The rows are grouped in 4 different ways at once. Each group adds its own fixed numbers to the row, and there is some noise. The rows also spread widely along 14 directions, which tell nothing about the answers.
Known rows, each followed by its group in each grouping:
[  4  37  19 -18 -25 -10   4   4  -9   0   8 -22 -15  10 -32   9  -2   4
  18  21  28  10  -5   3  -7 -20   7   5   5  34 -10  31  -5   9  -2   7
  -6  42  23  -5 -17   4 -27  -5]  R z780 z409 z13
[ 12 -40 -46 -33  -2 -11  -9 -13   1 -13  22 -36 -43  31 -34   3  -1   0
  -8  -1  -1  27  33   9   2  -3   5  39  -6  39 -14  23 -11  10  -6   3
  32  11  37   8  44 -23 -33 -44]  J z780 z612 z295
[ 41  11 -10  26  22  -3  24  -8  30  42  -8  23  24 -22  14 -20 -16   4
  -1  31 -16  14   0  -8   3  -4  18  -1 -14 -51 -19 -15  41  -3 -17  -3
 -24  -4 -44 -27  30  -5  50   7]  A z605 z932 z52
[-18 -39  -2   1  -6  17 -27  -1  -2   2  15 -19  19   4  -2 -22  17  26
   2  13   7  14  10  -3  27  27 -27  21 -25  22 -33   2  -7   5  16  -9
 -14  31  -6 -36  12  -2 -22 -20]  J z362 z409 z890
[-17 -48 -28  -7 -22  18  16  19 -10 -20 -19 -34 -13  16 -19  11 -11  -4
  -7 -26 -22   9  27  -3  26  32  -6  -7 -16  22  -5 -46  -5  14  -7  30
  26 -36  28 -32 -40   2  -8 -46]  A z769 z612 z52
[-21  -6 -17  18  24  12  -2  26  -2  -2  10   4 -18 -27  10  -4 -20 -18
 -11  21  17   6  30 -15 -18   3  -5   2  16  -7 -27  22  16  11 -19 -44
 -40  40   7 -33  46  10 -12  28]  R z769 z932 z13
[-16   2   0  -7 -18 -18  19   8 -19   9  -1  -8  -4  13 -16 -17  -4  12
   8  27  -4  -1   3  10  16   9   1  13   5  15   7   7  -7  10  -5   6
 -24  21  10   5 -12   2  -3 -12]  J z605 z932 z399
[ 10 -17 -27   4  25   6   8  13   8  -8  -4 -27   3  -3  11  -8  -4   0
  -6  -1  -7  12  32  -5  14  -3 -15  11  -9  -2 -14   4  14  -6 -21  -3
 -21  16  -4 -41  39 -10   1   6]  R z362 z612 z890
[ 10  -8 -14  30  11   0  19   4  -4   5 -13 -21  30 -23  15 -12   0  14
  -4 -10  -5  -7  15 -22   1  14  -6  -8 -11 -13 -15 -17  12   6  -6   6
 -17  13  -9 -42   3  -2   3   5]  R z780 z409 z295
[ 38  -8 -34   0   2  14   3   1  23   9  11 -16   8  12 -27  -6  -9   1
   8 -10  -3  18  17 -26  -6   3  24  -3 -18   8 -34 -11  18   6 -14  11
  51  -8  -1 -22   7 -19  -2 -40]  R z769 z612 z25
[-33  23  26 -10 -13  17   6  12  -8   9   7  28 -16   5 -11  -3 -45  16
   4   1  20 -11 -20  16  14  -3  32   2   4  19   8  18  -1   9  -4 -11
 -22  19  11  -9 -13   2  12  11]  R z780 z409 z399
[  7   0   8  28  -7  -5  12  -4 -24  11  -9 -11  16   5 -11 -12  35  -4
  -8  27 -16   3  -5 -16 -23  32 -22   3  -5  -6 -15  -7  -7   4  24  -3
  -3   8 -18   7  -1  11 -20 -15]  A z780 z932 z25
[ 27 -29 -23 -14  -4 -46  30 -32 -17  -8 -10 -30  -8  19 -21  -1  36   3
  -5  -1 -12  18   3  -3  -6   7   8  34 -12  22 -17  18 -18  11  -7   8
  14  -7  18  23  13 -11 -21 -24]  R z780 z409 z13
[  6   4  -1  10  -2   6  37   1  25   9  -6  30  11  -3  -4  -6 -45  16
  15   3  -1  -4 -11  -8  17 -10  48   1 -14 -13 -35  17  29  11 -39 -11
 -17  11 -16 -28   6 -11  54   0]  A z362 z612 z52
[  7  18  21 -16  -2 -18  -5 -20   2  31  -4  16  -5 -26  10  13  10  14
  -6  10  10  15 -29  18  22 -18  -4   6 -19  -8  16  -4  16   6   6   4
 -35   8 -12  -4  -5  12   2  21]  R z605 z932 z399
[  4 -25   1  -6   1 -10   7 -18   3  -6  -4  10  20 -31  23   3  35 -12
  -6 -31  -8  14  -8 -14  10  -8  -3  -2 -33 -16 -27 -18  27  10 -16  -2
  -1 -13 -11   2   3   3   5  14]  R z362 z409 z52
[ 16  11  14   4  -4  -3  -5   4   7  -3   0 -12 -10  -1 -23  15  18  12
  -4  28  39   4 -10 -12 -13  -8  -1   4   8   1 -31  31  -9  13   9 -18
 -11  17  12 -23   4  13 -23   3]  R z362 z409 z295
[ 29 -11  24 -22  10 -35  30 -24  -9 -20 -22 -17 -21  23 -11   7  91 -30
 -24  46 -28  34  -8  -2   2  -3 -38  35  -6 -14 -26   7  -5 -12   0 -23
 -21 -24 -10  39  14  21  -7 -13]  R z769 z612 z52
[ 23 -12 -38  -8  13 -20  -3  20  -9   8   1 -33 -15 -18   8 -11  51 -44
 -23  23 -10  25  36  -3 -12   0 -40  -4  10 -27   7 -36  26   4  -8  15
  -5 -29  10   5  14  12 -29   1]  R z362 z409 z399
[  6   0  -8  -4   3  -5  19   1   0  11  -4   1 -17  18 -16   2 -23   6
  -6  19  -4   7   4  15   7   1  18   9   2   3   4   8  -8   2   2   2
 -16   3   1  -9  10   2  11 -11]  J z769 z932 z52
[ 29  -2 -10  18  28  26 -11   4  -2   5   4 -12  22   9  -4  -4   3   4
 -15 -20   1 -11   8 -17 -28  19   6  -3  -7  -4  -3  -5 -17  -4  36   9
  34 -13 -12 -19  25  -4 -12  -5]  R z362 z409 z399
[ -9 -12   6   4  12  17 -11  15   3  -9  16  24   6 -10   9   1  -1  -2
  -1 -13  21 -10  -3 -15 -10  -2   9  -4   2 -17 -30  23   4   6  -5 -21
  -6   0  -3  -7  29  -4   4  24]  R z362 z612 z52
[ -1  16  20  16  12  -3  22 -28 -26  -1 -14 -24  11 -12   9   7   1  -3
  -8  -1 -30  14   3  10  -1  -3 -18  22 -34  27  17   4  -1   0  28   1
 -27  65 -28  -6   9  14  -9   7]  J z605 z409 z52
[ -4 -16  -9  32   1   4  19 -16 -23  20  -9  -5  19   0  -2 -10 -24  15
   0  -7 -23  -2   1  -1  -4  32   7  10 -29  16   4  -8  -8  12  19  13
   2  26 -19 -11   0  -2   2 -17]  A z605 z932 z52
[ -9 -13 -10 -26   7  12  -5  25  -3 -13  11  -4 -21  16  -3  -4   8 -15
  -8  -1  -1   4  17   2  15   1  -7   5  12   0  -2  -5   0  -4 -12  -2
   2 -24  20   1   8  -3  -7  -6]  R z769 z612 z399
[ 12 -35  -2  -2   8   8  -6  11  17 -25   6 -13  25   1  12   0  46  14
   5 -14   9  -4   7 -31   9   4 -10   1  -3 -19 -57   6  -9   0  -6  -5
   6 -24   2 -24  22 -14  -7   8]  A z769 z409 z890
[ -2  12   6  -7  -9   1 -30  31 -10  -9   9 -22 -14 -24   3  26  29  -5
   1   7  34   2   6   1 -11 -15 -35 -20  22  -9   7   2  -3  11  19  15
 -12  -2  25 -15  -3   8 -51  30]  A z605 z409 z25
[ -4  18  19 -31 -10  42 -38  29 -19 -11  17 -42   2  38  -8  -1   1 -18
   7  -4  -6  -4  20  17  16  -4 -39 -12  -1  29  30 -22 -18 -27  34  49
  21   3   9 -17 -16   6 -34 -22]  A z362 z932 z52
[-11  -5  -6  35 -26 -27  51   4  -4  19 -26  29 -14 -22 -25   1   4   0
 -13  35  15   5 -17 -14 -33  29  27  -6  13 -32 -29  -2   5  38  -7 -27
 -27 -19   6  14 -24  21   9   3]  J z780 z409 z890
[ 31  22   0 -16 -18  -5 -14  -2  10  25  21 -16   8   8 -12  -3  17   3
  23  16   8  14  -3   1   2 -18  -3  -2 -11   2  -7  -1  13  -5   4  37
  17   8  -4   2  -6 -14 -12 -17]  A z780 z612 z890
[  1   1 -13  17   8   4  14 -15  -7  28   0   6   6  -5  -2  -8 -39  24
  -3 -10  -6   4  -8  11   3  13  28   9 -21  15  10   3   5   8   5   3
  -7  20 -13 -18  11 -12   8  -6]  R z780 z409 z25
[-22 -38   8 -20  -1  15   0 -22 -21 -29 -10 -40  18   7  12   5  17   9
  -5 -42 -35  12  14   2  41  14 -28  21 -45  46  -4 -24 -15  -6  17  12
   3  22   1 -25 -11   7 -21 -21]  J z769 z409 z13
[-12   6 -17  23  12   3  -4  -6 -22  34   6  15 -13 -35   9  17 -40  10
 -11 -16  14   1  -7  18 -20   9  14  -4  -7   9  36   4   1  21  25   2
 -13  21  -1  -4  10   2 -19  25]  R z605 z409 z25

New rows. What belongs after each?
[ 12  18  15 -14   9  37 -11   9  11  -4   9   4 -21  11 -16   3   0 -41
 -21   2  -3  19  11  -3 -23  -6  -2  -3  -5  -7  -2 -22  10 -13  16  -6
  27 -21  -3   5  17  13  -6  -9]  R z780 z409 z52
[-21  12  25  -6   5  23  -2   4  -9 -19  14  22  12  -6  19   6 -12   0
  10 -33   4 -18 -16  -2   3 -18  14  -2  -6   8 -14  30   0  -1   3 -12
  -5  23  -6   2  21  -8   1  32]  A z362 z409 z25
[-16 -13   4 -12 -12  -4  14 -19  -8   6  15  30  25  -6  14 -15  -8   0
  17 -34 -14  -5 -14  -1  16  -9  30   3 -30   5 -14   1  16   8 -11   9
   7   6 -12  26  -5 -10  21   1]  J z362 z409 z52
[  3  -5  39 -11   9   9   1   0   6 -29  -6  15  22  13   6   8  34  27
   2 -13   4 -16 -25 -11  15  -2  -5   9   1 -21 -23  19 -26 -14  16 -16
 -11 -27 -12   3  14  -2   7  21]  J z605 z612 z25
[  3 -16   9  -7  -2  20  -2 -24   3  -6   6   6  45  -4  14  -5   6  10
  12 -51 -20 -10  -9 -20  22  -3   9  -1 -47   5 -23 -20  11  -7   7  16
  31   5 -22   0  -6  -8  13 -14]  J z362 z612 z295
[ 13   8   1 -24   9  29  32   1  32 -14 -12   2 -25  19 -14 -13 -28 -45
 -13  21 -37  39  25   1  23 -23  12  16 -20  -1 -28 -18  47 -16 -42 -22
   0   7 -12 -21  30   5  39 -28]  A z362 z932 z52
[ 24 -24 -41  13  11   5   3  -5  -4  25  -1 -15  12   1  -4  -4 -21   8
  -8 -26  -8   3  14   1  -5  19  16  -6 -21   3  12 -23  -1   6  12  34
  28 -21  -3 -22   5 -11  -1 -20]  R z362 z409 z52
[-11  -4  12 -10 -20  -4 -19  18  -5  -8  13 -12  32 -18  13  -6  32  16
  26 -17  27  -9   0 -21  15  -8 -19 -18  -5  -1 -25   0   2   8 -13  16
  -9  12  12 -14 -14  -8 -26  20]  R z605 z932 z890
[  1 -24 -13 -17   4 -35  12   9 -18 -18   4 -10 -45  18  -9  14  34  -9
 -12  29   9   6   9  15 -13  -3 -12  28  33  -5  -7  46 -21  10  -7 -10
 -28 -13  28  27  39  -6 -20  13]  A z780 z612 z52
[-12 -13  -6   5  13   8  -1  19  -4  -2   7  23  13 -23  27   0  -2  -6
  -4 -23   8 -18   4  -3  -4  -3   4 -19   9 -37   0  -5   6   3   1   4
 -15 -26  -2  -3  15   1  10  37]  J z362 z409 z52
[  2 -37  -9  -3 -11   2 -26  12  -5  11  13 -14 -11  26 -29   3  19  31
  -3  32  24   6   2   8   7  33 -13  11   9   5 -14   7 -33  11  31   6
  -3 -20  13 -21  -6   2 -24 -30]  J z769 z612 z52
[  6  26  26 -30  -4   7 -14  11  14 -27  -4 -19 -28 -11  -6  49  28 -19
  -6  -9  28  15   2  -3  -7 -42 -18 -13   7   1  -8   9  -2   0  11   0
  -6   6  22 -10   5  19 -36  27]  J z769 z932 z890
[ -1   4   5  28  -5  20  -7   7 -11  30  10  28  -9   6 -27  -2   4 -12
  -9  34  11   1 -12  -6 -44  37   1   3  10 -19  -6   0 -17  10  40 -15
  17 -18 -11  30   0  16 -13 -11]  A z605 z612 z890
[ -1   0   3   1  -4 -10  -1   2 -16  10  12  16 -14   1 -10  10   0   8
  -4  -2  28  -9 -16   7 -25   4  19  -1  14  -1   5  25 -21  15  17   2
  -2 -10  14  17   7  -2 -15  16]  R z780 z409 z52
[  3  18  -5  -1 -19  -5  -5  32   4  32  10  15  21 -27   9 -13   6  -7
  18  24  20  -8   5 -13   3  -3  -4 -39  16 -44  -6 -34  24   3 -10  25
 -16 -25   1  -8 -35  13   4  11]  J z769 z932 z13
[-13   5  -7  -6 -23  25 -18  50  12   3  25  15  26 -15   4 -21  -9   2
  26 -15  35 -18   4 -23   9  -5  11 -45  13 -25 -27 -20  27   8 -27  16
  14 -27  15 -23 -29 -10  -2   8]  R z362 z409 z25
[-16  -4 -12  29  -1  22  33  24  -8  11  -4   9  31  17  -2 -39 -52  30
  17   5 -15 -23   7  -3  23  34  24  -2   3  -3  -3  -9  -3   0 -11   5
 -15  -1 -12 -32 -10 -16  34 -15]  A z605 z409 z25
[ 20   6   6   1  -3  -5  -7  -9   6  22  20  11  18  -6  -2 -11   8  12
  12   2  15   4 -13  -9  -6  -7  18  -1 -13  -7 -22  12  12   5   1   7
   4   8 -13  -1  10 -11   4   3]  R z780 z409 z52
[ -7 -20 -10 -26 -13  15 -41  45   6  -8  18  -7  -4   8  -6  13  -9  33
  16 -12  53 -26   9   3  14   1  -1 -22  36 -11  -3   9 -34   5   5  30
   6 -43  45 -34  -4 -12 -27  14]  A z605 z932 z13
[  4  -7  19 -13 -10  18  -9   3  11  -4   6   3  23  15 -12  -6   4  32
   6 -23  16 -12 -18 -13  16   8  20  -3 -10   6 -22  -2 -14   3   5  10
  20 -21   5 -21 -13 -12   2 -10]  R z780 z409 z399
[-12  10  -4  23 -10 -14  46  20 -15  -4 -11  17  -6  -1 -18  -8  -7 -11
   3  25   8  -8  -4 -19 -23   9  21  -3  18 -10 -26  26  11  20 -28 -31
 -21  10   4  12  -5   7   6   6]  R z362 z612 z25
[ -9  -2 -20  -3  15 -12   5   6 -21  13   7  -9  -4  -7  23  -9 -17  -4
  -2   7 -11   1  20  23  12 -10 -10   6  -1   3  25   8   7  -5  -3  14
 -41  32  -5  -9  28  -3   0  18]  J z362 z932 z52
[ -5   9 -22  11  -8 -10  16  36 -13   6 -13 -21  -9 -12  -7  -1 -23   2
   2  13  20  -8  24  -6  -8   7  -1 -20  25  -7   8  -6   0  11 -17  15
 -26   2  27 -33 -12   7 -14  10]  R z780 z932 z13
[-35 -15 -14  10  -6   0  19  30 -32 -13  -2  -6 -27  -1  -5   6  -2 -17
 -10   8  -4 -10  17  -1 -12  21  -7   1  22   7   2   6  -9  20  -2  -8
 -16   4  23   6  -6  10 -18   4]  A z769 z612 z399
[  1  -8  -3  -5  17   5   3  32   3  -7   2  15   5  -7  29  -2  25  -9
  -5   1   2 -16   3  -1   8  -2 -13 -17  28 -51  -5 -11   0 -13  -4   0
 -22 -59   2  -1  15  -2   9  34]  A z769 z409 z25
[ 13   5 -11   1  20  -9  32  12  -2 -11 -27 -25 -20   2   2  17 -12  -5
 -21   9  -7   6  19  18   8 -13  -6   5  11 -12  20   0  -3  -4  -1   7
 -39  -5   6 -30  16  11   8  16]  J z362 z409 z52
[ -7 -14  22  33  -4 -27  62  -7 -22 -10 -36  17   0   4 -16   2  38  -5
 -17  35 -14  -2 -23 -21 -19  33   1  14   3 -20 -36  14 -13  17  -4 -42
 -35 -11 -14  22 -17  26  17  -2]  R z769 z612 z52
[ 32   9 -25   4  26  12 -10  19  24  16  15 -12  16  -9   9 -13 -18   9
   4   9   6   3  25  -8   8 -16   7  -4   1 -21 -12   5  25  -6 -10  10
 -11  17 -15 -45  40 -16  15   8]  J z362 z612 z399
[ 13   4  10  -7   7  -5  -1  -3  -2  -8   0 -18  -2   5  -6  14  22  15
   0   2  14   6  -8   0   5  -8  -6   8  -3  14 -15  22 -12   2  10  -5
  -8  11   4 -18  10  -2 -22   6]  R z769 z409 z25
[ 16  14   2   9   1  13   2 -12   5  27   4  14   4 -15   3  12 -23  -1
  -4 -15  -3   4 -12   6 -11  -6  22 -10 -20  -8   9 -14  13   5  18  21
  12  -4 -15  -7   1  -2  11   6]  A z780 z409 z52
[ 24  37  11  -2 -10 -12  22  -6  -5   6  -3  -3 -16   6 -26  13  17 -33
   0  27  -4  14  -8  -7 -28 -18   9   7  -2   4 -11  18  17  10   1  -1
  13  22  -6  26  -2  13  -6  -9]  A z362 z612 z399
[-21 -57 -23   3   6   8 -15 -22 -10   6  12  20 -29 -12  -1  28   1   3
 -23 -27   4  15  -5   6 -15  26  10  23 -21  14 -14  11 -16  26  24 -20
  16 -10  10  15  29  -2 -24  -4]  A z769 z612 z890
[  6  -1  14  -2 -19 -36  54   0  -5 -25 -22 -20  15  15 -11  -9  54  -1
  12  25 -11   5  -4 -21   9  -2  -5  11   3  -5 -43  13  -7   7 -23  -9
 -23   0   3  13 -20   6   4  -8]  J z769 z409 z890
[  7  27  33 -20  11   8  15 -17   2  -5 -20  -2 -22   0  -3   9  19 -40
 -26  33 -25  34  -1  17   6 -18 -28  19 -15  -6   6 -15  17 -20  14 -22
 -29   9 -19   4   8  39   3   2]  J z362 z409 z13
[ 12 -23   7  -9   7 -13 -10 -25  -8 -17  -8 -34  -6 -15  11  27  49   8
 -17 -12  -7  23  -4   3   6  -6 -33  22 -24  16 -12  10  -5   7  20   0
 -14  17   0 -16  28  -1 -37  11]  A z780 z409 z25
[-15  -7 -22   3  -5   3  14  27 -31 -12  -6 -23 -12 -11   0   2  18 -44
 -14 -13 -20   2  30 -16 -17  15 -23 -13   4   2  10 -34  12  11  -4  11
  12 -10  19  13 -20  14 -26  -5]  R z769 z612 z399
[ 12   5 -37  52   2   0  33  17 -18  21  -3 -37  32 -12  -5 -42 -18 -11
   8  18 -23   4  42 -29 -25  30  -1 -10 -12   4 -16 -23  30  13 -14  15
  -1  46 -16 -36  -1  -6   1 -24]  R z780 z409 z52
[ 12  22  -3  -5   6  11  26  28  23   4 -12  15  -8  -3  -1   4 -26 -19
  -5   9  -2   0  12  -3   3 -19  22 -23  13 -37  -4 -19  22  -6 -20   4
 -14 -30  -1 -18   0   9  32   9]  J z769 z932 z52
[-10   2 -10 -14   1   6   6   1   2  14  15  26  -9 -10  15 -14 -20 -15
   4  -4 -14   9   3   8  11 -15  16   2  -9  -8  -3  -4  33  -2 -23  -3
  -8   6  -5  11  28 -12  14   9]  A z780 z932 z25
[-26  30  -3 -37 -34 -13  10   8 -24  -1  13  -4  20 -20  27   4 -21 -10
  39 -58  -9 -13  -2  12  34 -45  12 -30 -20  26  34 -16  33   3 -30  57
  -1  29  16  16 -40 -13  -6  19]  J z362 z932 z25
[ -4  -2  -4  22  18  -1  10   3 -13  -3  -5 -24  29 -38  35 -10   8  -9
   0  -5 -23   6  27  -8   7  -4 -32   0 -20  -8   0 -16  24   1   1   6
 -40  43 -24 -28  18   4  -2  26]  J z605 z409 z52
[  4   6  17   7  17  47  35 -13  24  -7 -35   2   2   9  -3  16 -53  10
 -16 -16 -40  17  -4   5  40   2  19  11 -42  12  -7 -25  20 -15  -3 -17
  -9   8 -31 -60   1   8  45 -22]  A z769 z612 z25
[ -6  -6   2   4  -5   0  11  19 -13  -3 -11 -29  -5  14 -11  -3  19  10
  -4  27   6   7   8   4  13  19 -24   5   7   9  -4  -3 -18   0   9   0
 -26   0  11 -28 -16  11 -19  -9]  R z769 z409 z890
[  6   7 -20  12  12 -22  24   6 -15  19 -13 -11 -43  -2 -14   4 -13   1
 -24  46   7  19   7  25 -12   6  -1  18  20   0  20  19  -2  11   2 -18
 -46  10  10 -12  25   7 -13   7]  R z780 z409 z25
[  5   7  11  11 -13 -22  12  -4 -22  -4  -4  -1  -4 -12 -12  25  25  -3
  -3 -14  23  -9 -17 -13 -41   0  11  -9   6   1  -7  22 -18  25  17   7
   6   0  16  21  -8   5 -28  20]  R z780 z409 z52
[-17 -16  12 -14 -20 -16  21 -41 -14  14 -12  10 -12  -6  -9  18  -2  25
  -3 -12  -7  23 -37  21  31   6  19  22 -39  37  -1   2   2  21   2  -9
 -15  16  -2   2 -28   8  -3 -16]  R z769 z409 z25
[ -8  -5   3 -22  -7   1   7  -7  14  -8   5  29 -14 -19   2  11   6 -17
  -6 -13   5  17 -11  -3   4 -23  18   2 -10 -12 -25   4  28  13 -18 -24
  -3  -9   4  16  15   4   4  14]  J z362 z409 z25
[ 14  -6   1  19  -4   4  17 -34   9  39  -1  28  15   0 -10   9 -19  30
   2 -10  -2   3 -35   2  -3  18  44   7 -31   2 -14   2  -6  14  24   5
  17  -7 -23  -2  -9  -5  20 -15]  A z769 z409 z890
[-20  19   9 -17 -11  -7  19 -23 -23  11 -11  21 -27 -24   4  38 -36 -14
  -9 -46   1   3 -23  26  -7 -18  29  -6 -18  22  42  -7   3  14   8  14
   0   2  18  23 -24  15  -8  23]  R z780 z409 z13
[-25   3  22 -35 -19   7  -2  29  -9 -28  11  -8   5  15   3 -16  19  -1
  11  -4   3 -13   5   0  29  -9 -11  -2  13   4  -7  -1  -5  -7  -9  11
 -13  -9  20   3 -13  -3  -5   6]  J z780 z409 z399
[-21  13  -6 -33   4 -34   7  16 -34   0  11  13 -29 -24  34  12  12 -29
  -2  -7   6 -11   7  30  -5 -31 -11  -5  33 -21  47  11  -1  -4  -6  17
 -42 -17  26  50  14   5 -16  58]  J z780 z409 z13
[ 21 -25 -27   6  11  -7  -4 -10   1  24   7   6  21 -11   7  -9   2  14
   2 -11   5   1   1  -9   1  11  11   3 -17 -14 -14  -2   7   5  -4  11
   7 -12  -9 -11  13  -9   5  -3]  R z362 z612 z13
[-24 -14  45 -34  -3  12   2 -28   5 -35  -9   6  -3   2   7  26  13  14
  -6 -35  -1   7 -24  -2  43 -20  -1  18 -35  28 -29  14  -8  -3  -7 -28
 -16  22   4 -13   2   9  -1   8]  R z769 z932 z295
[-16 -24   2  -2   6 -11  10   0 -17  -5   0   7   2  -7  17  -6  11  10
  -6 -10  -1  -6  -4   7  13   9  -2   9  -2  -5  -2   8  -8   4  -5  -4
 -31  -6   2   0  13  -4   2  20]  R z780 z409 z52
[ 16 -11  10   6  -5   3   8 -18  12   9 -10   1  12  -5  -5   6   2  15
  -5  -2  -6  11 -13  -8   8   4   8   3 -27  -4 -26  -7   9   8   3   4
  -1   2 -15 -26   5  -2  11  -9]  A z780 z932 z52
[-14  -5 -27  -6 -39  -6   2  22 -12  27  11 -12  -6 -14  -9 -18  -4 -12
  18  22  -5  19  14   5  18  10 -12 -15  -6   2   1 -39  41  18 -23  30
  -4   1  14  -6 -40  -4 -12 -28]  A z780 z612 z25
[  9   7 -11  10   1  -4   4  25  -4  14   2 -10   4  -4  -8 -13   2   7
   4  25  10  -1  11  -7  -1   8  -7  -5  13 -14   0  -5   7   7  -6   8
 -14  -1   2 -17  -6   0  -3  -1]  R z605 z612 z399
[  9  -9  -8 -12 -22   0   5  13  15  -9  -4 -26  -5   5 -20   8  14   5
   8   8  17  15   6  -9  14  -6   0  -4  -2   6 -32  -1   5  15 -15  11
   5  -6  21 -30 -13  -2 -14 -15]  A z362 z409 z890
[ -2  26   0 -36   5  12 -31  27 -20 -15  42  -5  18 -11  37  -7  22 -37
  22 -55   3 -18  16  -7 -10 -40 -14 -28   9  -5  21  -6  14 -18  -4  39
  28  -7  14  37  17 -24 -31  39]  R z780 z409 z25
[-12   8  -5 -10  -7   2   9  14 -17 -11   9  -4 -15  -4   1   0   1 -25
   2  -9  -6   2  10   2 -10 -11  -2  -2   7   5   1   2  10   6  -7   5
   3   4  16  16   8  -5 -17  11]  A z780 z409 z25
[ 18  -6  35 -29   7 -15  -3   7   3 -47  -1 -30  16   4  19  -5  98 -23
  -2  19 -14  13  13 -22  14 -24 -59  14   2 -26 -42   8   6 -24  -8  -9
 -29  -4 -10   9  30   4 -12  21]  J z780 z612 z52
[-30  35  15  -3 -17  34   7  21 -21   7  12  21   6   2   5   0 -40 -25
  15 -30  -3 -23  -6   9  -7  -5  19 -25  -1   7  27 -14   3  -4  11  26
  18   2   2  20 -31   6   3  11]  A z362 z409 z890
[-10   3  -2  -5  11   7  -7  24  -9   1  10 -12 -28  -9  12  -5   3 -26
 -13  34  -2  15  25  18  -1  -6 -30   4  18 -13   8  -2  13  -5   1  -5
 -38   9   4 -14  28   8 -11  19]  A z780 z409 z52
[ 43  12   9  -5  20  -8  22   1  16  -9 -15 -28  16  -6  15  -2  57 -27
  -7  28 -33  20  15 -21  13 -19 -32   7 -10 -32 -28 -18  33 -18 -16   1
 -17  -3 -27 -16  17   7  15   0]  A z769 z612 z399
[-35 -30  12 -14 -13  39 -20  13  18 -12  22  21  -2   8 -18 -19 -16  16
   0   7  20   6  -1 -11  24  15  16  13 -10  13 -53  12   6  17  -7 -40
  -2  15   6 -30  13   1   5 -17]  J z362 z409 z399
[-19 -14 -11  10  17  -5  39  30 -13  -5 -40  -3 -40  -1  -1  -9  -5 -24
 -41  49 -13  10  26  12   2  27 -25   8  31 -33  11 -23   0  -6 -16 -32
 -64 -33  13 -22  13  31   9   9]  R z780 z932 z13
[ -8 -28  -9 -11  13  13 -10  10   3 -17  -2 -20 -21   1  -1  19  -4   1
 -18  -6   3  12  21   5  11   2 -13   6  -3   9  -8  -1  -9   3  10  -7
 -13   2  12 -35  27   5 -16   0]  J z769 z932 z52
